The groups are shells around one centre, one inside the other: the same stretched ball of 4 dimensions in 10 sizes.
In the rows, zero is written as 128.
Some rows, each with its group after it:
[ 87  73 104 108 112 128  93  74 147 147 194 213 121  87 162  90  97 121
 152 149 137 217 159 137  95] => Z_354
[162 110  97 104 131 121  95 138 109  94 153 172 108 121 164 106  91 127
 149 135 130 130 148 122 133] => Z_292
[111 103 116 142 119 141  98  69 141 119 189 236 135 108 160 117 115 151
 109  98 141 210 159 147  97] => Z_444
[187 145 102 110 135 124 110 169  83  89 127 126  88 139 154 116 115 113
 158 126 116  96 128 134 151] => Z_292
[163 118 102 118 133 128  99 131 110  90 154 183 115 124 163 114  99 139
 134 119 131 140 148 126 128] => Z_292
[122 101 101 101 121 126 102 121 118 135 162 160 100 104 156  93 105 105
 170 155 123 169 141 136 119] => Z_821
[172 161 122 140 126 135 116 136  90  94 140 148  93 146 145 135 146 119
 132  86 120 117 129 162 142] => Z_378
[135  94  90 100 132 128  99 130 119 120 159 174 114 102 165  92  86 126
 159 158 126 171 146 116 115] => Z_357
[123 106 113 114 112 124  98  99 124 124 174 182 103 114 155 107 116 110
 151 126 132 164 149 150 121] => Z_141
[155 113 100 121 134 132  99 125 115  95 158 192 121 119 164 112  97 145
 130 120 132 155 150 124 121] => Z_821
[154 154 113 140 134 147 122 140  94 114 137 145 100 130 146 123 143 124
 138 106 112 153 123 152 126] => Z_357
[124 131 116 140 124 146 115 106 115 129 161 177 111 116 149 117 137 127
 134 109 121 186 135 156 111] => Z_821
[133 125 121 139 117 135 104  92 122 110 172 199 114 124 153 124 130 132
 122  93 133 168 148 157 118] => Z_330
[107 102 103 118 124 140 107 104 127 143 168 181 114  98 156  97 113 122
 152 143 123 204 141 139 102] => Z_354
[188 140 102 114 135 125 105 160  90  81 134 146  97 138 158 119 109 125
 145 118 122 101 136 130 147] => Z_215
[177 197 133 159 128 148 133 149  73 103 122 116  80 158 132 147 182 110
 131  68 106 113 111 183 147] => Z_354
[185 172 109 123 138 138 127 183  68 105 110  92  75 143 141 122 146 100
 165 120 101 100 109 150 151] => Z_215
[114  73  96 103 122 124  87  92 141 122 185 217 127  94 169  92  79 136
 144 148 140 194 163 120 104] => Z_330
[109  80  99 104 119 125  93  95 137 131 182 201 119  95 165  92  90 124
 153 151 135 193 156 128 106] => Z_378
[105  79 107 128 119 134  88  64 152 117 198 252 143  98 169 106  91 156
 113 115 148 217 170 132  92] => Z_354
[170 118  92  88 132 116 103 167  93 104 135 125  86 122 159  97  95 102
 179 160 118 108 133 121 145] => Z_141
[ 89  74 104 117 116 134  92  68 151 140 196 230 133  88 165  94  95 137
 136 139 140 228 162 134  89] => Z_444
[132 138 124 145 118 141 111  98 115 118 164 184 109 126 147 127 143 127
 125  91 127 171 139 165 117] => Z_330
[188 181 118 139 135 140 127 168  71  95 117 110  81 152 140 134 156 111
 145  94 106 100 113 160 151] => Z_378
[150  85  85  86 132 116  89 138 118 103 160 178 113 106 171  89  68 126
 162 164 132 144 154 105 126] => Z_141
[156 166 117 146 134 151 127 142  89 116 132 136  96 134 142 128 155 121
 137  98 108 151 118 160 127] => Z_444
[197 188 121 137 132 136 127 174  64  89 112  99  73 160 138 138 160 103
 149  90 106  80 111 166 161] => Z_686
[142  94  96  91 122 115  93 129 117 113 162 166 101 110 163  94  88 110
 168 156 130 142 149 124 130] => Z_215
[133 108 110 115 117 125  98 104 122 114 171 187 108 116 158 110 110 120
 144 123 133 159 150 144 122] => Z_378
[152 108 103 108 123 120  95 123 115 100 162 180 107 120 162 108  97 124
 147 129 133 138 151 131 130] => Z_330
[152 104 104 110 123 119  91 115 120  93 167 195 113 120 165 110  92 132
 138 123 138 140 156 129 128] => Z_686
[181 151 107 111 130 125 114 169  80 100 126 111  78 140 148 116 128  99
 167 127 112  95 123 145 153] => Z_821
[102  69 102 115 118 128  85  69 153 122 198 245 139  92 171  98  81 148
 127 133 147 214 171 125  94] => Z_686
[120 125 120 141 118 141 109  90 123 125 171 193 114 117 150 120 136 129
 127 100 128 188 143 160 110] => Z_292
[172 126 102 122 137 131 102 139 104  85 147 178 115 128 162 118 102 143
 130 114 129 133 144 126 131] => Z_686
[125  81  89  94 128 124  94 119 128 125 168 186 117  95 168  86  78 125
 161 165 130 179 152 114 111] => Z_357
[193 201 124 147 135 146 136 177  60  99 106  89  71 160 132 141 176 102
 147  85  98  92 103 173 156] => Z_141
[111  66  87  89 126 123  89 108 138 132 178 198 122  86 171  79  70 126
 163 175 134 195 157 110 104] => Z_444
[193 164 115 134 133 132 114 157  82  79 129 140  92 151 149 135 135 125
 133  90 119  96 129 150 151] => Z_357
[161 132 101 101 128 124 111 161  90 116 134 116  81 125 150 103 118  95
 177 147 112 118 126 139 143] => Z_215

New rows, each followed by its group:
[112 117 111 125 121 141 113 107 119 143 163 167 105 106 149 105 130 113
 153 132 119 193 135 152 109] => Z_354
[178 198 135 166 128 151 132 142  75  97 125 129  86 159 133 152 183 119
 120  57 109 116 113 184 144] => Z_354
[197 187 127 159 134 143 122 149  77  74 126 145  96 162 143 151 159 135
 112  58 117 100 124 166 149] => Z_354
[168 137 108 107 125 121 109 153  90 105 137 126  82 133 150 112 122  99
 167 131 117 107 130 145 147] => Z_686
[163 185 129 163 131 155 132 136  83 109 131 137  93 147 136 143 175 123
 123  71 108 141 115 177 132] => Z_354
[120 115 104 112 124 136 112 124 112 142 155 149  97 106 150  98 122 104
 167 148 116 177 132 144 116] => Z_354
[145  87  96  97 124 115  86 116 126  99 172 198 116 110 170  99  77 130
 148 142 139 148 160 118 124] => Z_444
[165 130 107 112 125 123 104 141  99  99 147 151  95 131 155 114 115 113
 153 123 124 119 138 140 141] => Z_378
[172 124  99 120 138 131 101 141 105  85 147 179 116 127 164 116  99 144
 131 118 129 135 145 123 130] => Z_141
[102  73 109 115 110 123  84  63 152 121 202 242 132  98 168 102  89 139
 129 125 149 203 171 136 100] => Z_354
[133 133 122 139 117 137 109 100 116 116 165 183 107 125 149 124 138 124
 129  96 128 166 141 161 120] => Z_378
[201 182 116 128 133 131 123 180  65  86 112  97  72 158 141 134 150 101
 155  99 107  73 113 158 163] => Z_444
[108 111 112 127 118 140 109  95 126 140 171 183 110 105 151 106 127 119
 145 126 125 198 141 152 105] => Z_686
[173 152 121 138 124 131 109 129  97  86 147 164  99 145 150 134 136 126
 126  84 126 116 138 157 142] => Z_215
[164 128  95  97 135 126 111 169  90 115 130 116  85 120 154  99 109 101
 179 157 111 122 125 128 140] => Z_215
[119 125 124 149 116 142 107  79 128 119 178 211 121 120 151 126 136 138
 114  87 134 191 148 163 107] => Z_215
[106 104 113 127 115 136 103  85 132 135 179 199 116 105 155 108 120 124
 139 122 131 199 148 151 104] => Z_357
[127 110 113 119 115 127  99  99 123 119 173 186 107 116 155 111 116 117
 144 120 132 165 149 149 120] => Z_292
[139 151 125 156 125 149 117 105 109 113 157 181 111 131 145 134 152 135
 115  80 123 172 134 166 117] => Z_821
[126 133 122 154 124 149 111  89 122 117 169 205 123 121 151 128 139 145
 110  84 129 193 143 159 106] => Z_444
[162 121 106 110 124 120  99 134 105  96 153 164  99 128 158 112 107 118
 149 124 129 122 144 137 138] => Z_357
[174 181 130 152 125 141 124 140  82  97 132 134  86 153 137 143 167 114
 130  73 113 113 120 176 145] => Z_215
[126 135 116 139 125 146 117 111 111 132 156 166 106 117 147 116 142 122
 139 111 118 183 131 158 112] => Z_686
[193 180 116 138 137 140 125 172  71  91 116 113  84 152 142 134 151 115
 143  95 107  98 115 155 151] => Z_378
[113  83 109 123 116 128  87  70 147 113 195 242 135 103 167 108  93 147
 119 115 148 199 169 134 101] => Z_686
[147 146 114 124 124 136 119 140  94 125 140 128  86 127 143 115 143 100
 161 122 111 141 122 158 133] => Z_821
[155 119  97  96 129 123 107 155  98 117 140 129  88 118 155  98 106 100
 177 155 116 129 131 130 137] => Z_357
[144 144 110 136 134 148 121 135 100 123 141 150 104 122 148 117 137 125
 142 116 113 167 125 148 119] => Z_141
[148  96  97  93 122 113  91 128 116 105 163 172 103 114 164  98  87 115
 162 148 133 135 151 124 132] => Z_444
[138  99  93  95 128 124 100 135 114 122 155 159 103 106 161  92  93 113
 168 160 123 157 142 122 123] => Z_378
[143 117 117 137 120 131  95  90 126  93 177 220 124 126 160 126 113 147
 110  89 142 162 158 146 119] => Z_141
[196 186 123 147 132 139 123 160  72  82 121 124  84 160 141 144 158 119
 131  75 112  91 119 165 154] => Z_821
[191 173 106 130 145 143 127 184  70  97 109 105  86 143 145 124 141 118
 151 114 103 108 112 143 146] => Z_354
[138 121 107 132 130 141 107 113 117 113 161 190 119 116 157 115 117 140
 128 113 127 177 143 139 112] => Z_378
[ 97  96 118 130 110 134  97  65 143 134 193 221 123 103 157 109 118 130
 129 113 139 209 157 154  99] => Z_141
[127 131 112 129 125 142 116 119 109 133 154 157 101 115 147 111 136 114
 149 123 117 176 131 153 116] => Z_821
[199 174 118 144 136 136 117 158  79  72 126 143  96 157 148 142 142 132
 122  77 119  94 127 153 151] => Z_444
[150 156 112 131 132 146 126 149  88 128 130 120  88 128 141 117 149 106
 157 120 105 149 115 157 129] => Z_354
[121 125 124 156 120 146 106  75 131 113 180 224 129 120 154 130 135 150
 102  78 136 198 152 159 103] => Z_354
[105  94 110 121 115 132  98  82 137 132 184 208 120 101 159 103 109 127
 139 128 135 200 154 144 103] => Z_330
[136  84 101 102 119 115  85 102 132 103 179 208 118 109 168 101  81 130
 143 136 143 157 164 124 121] => Z_141
[130 109 114 117 113 123  97  99 123 116 174 187 105 118 155 111 115 116
 144 118 134 157 150 149 123] => Z_444
[166 168 122 136 126 138 123 147  83 110 131 121  81 143 139 129 157 103
 150  99 110 119 118 167 143] => Z_357
[187 138 106 119 134 124 102 149  95  76 140 161 103 140 159 123 108 132
 135 108 127 104 141 133 145] => Z_141
[101  95 118 133 111 134  95  63 145 127 195 231 127 104 158 112 115 137
 122 107 142 208 161 152 100] => Z_444
[193 201 131 158 131 146 132 159  68  89 117 115  80 164 134 151 177 115
 128  64 107  96 111 178 153] => Z_444
[132 142 125 154 121 147 113  94 117 114 165 194 116 127 148 132 146 137
 113  80 128 179 140 166 113] => Z_821
[156 119 107 105 119 117  99 131 106 102 155 158  94 126 156 110 108 109
 158 129 128 120 143 140 140] => Z_354
[115  82  94 100 124 127  95 108 131 131 174 190 117  94 165  89  87 123
 159 159 131 189 152 122 107] => Z_330
[185 155 115 134 130 131 109 144  90  79 138 157  99 147 152 133 130 129
 128  89 124 106 135 149 146] => Z_821
[191 165 101 110 141 133 124 195  66 104 106  82  72 140 145 114 133  96
 176 137 100  90 109 140 155] => Z_354
[155 106  94  86 126 114  99 151 103 112 147 139  90 115 160  93  92 101
 179 162 122 123 140 124 139] => Z_141
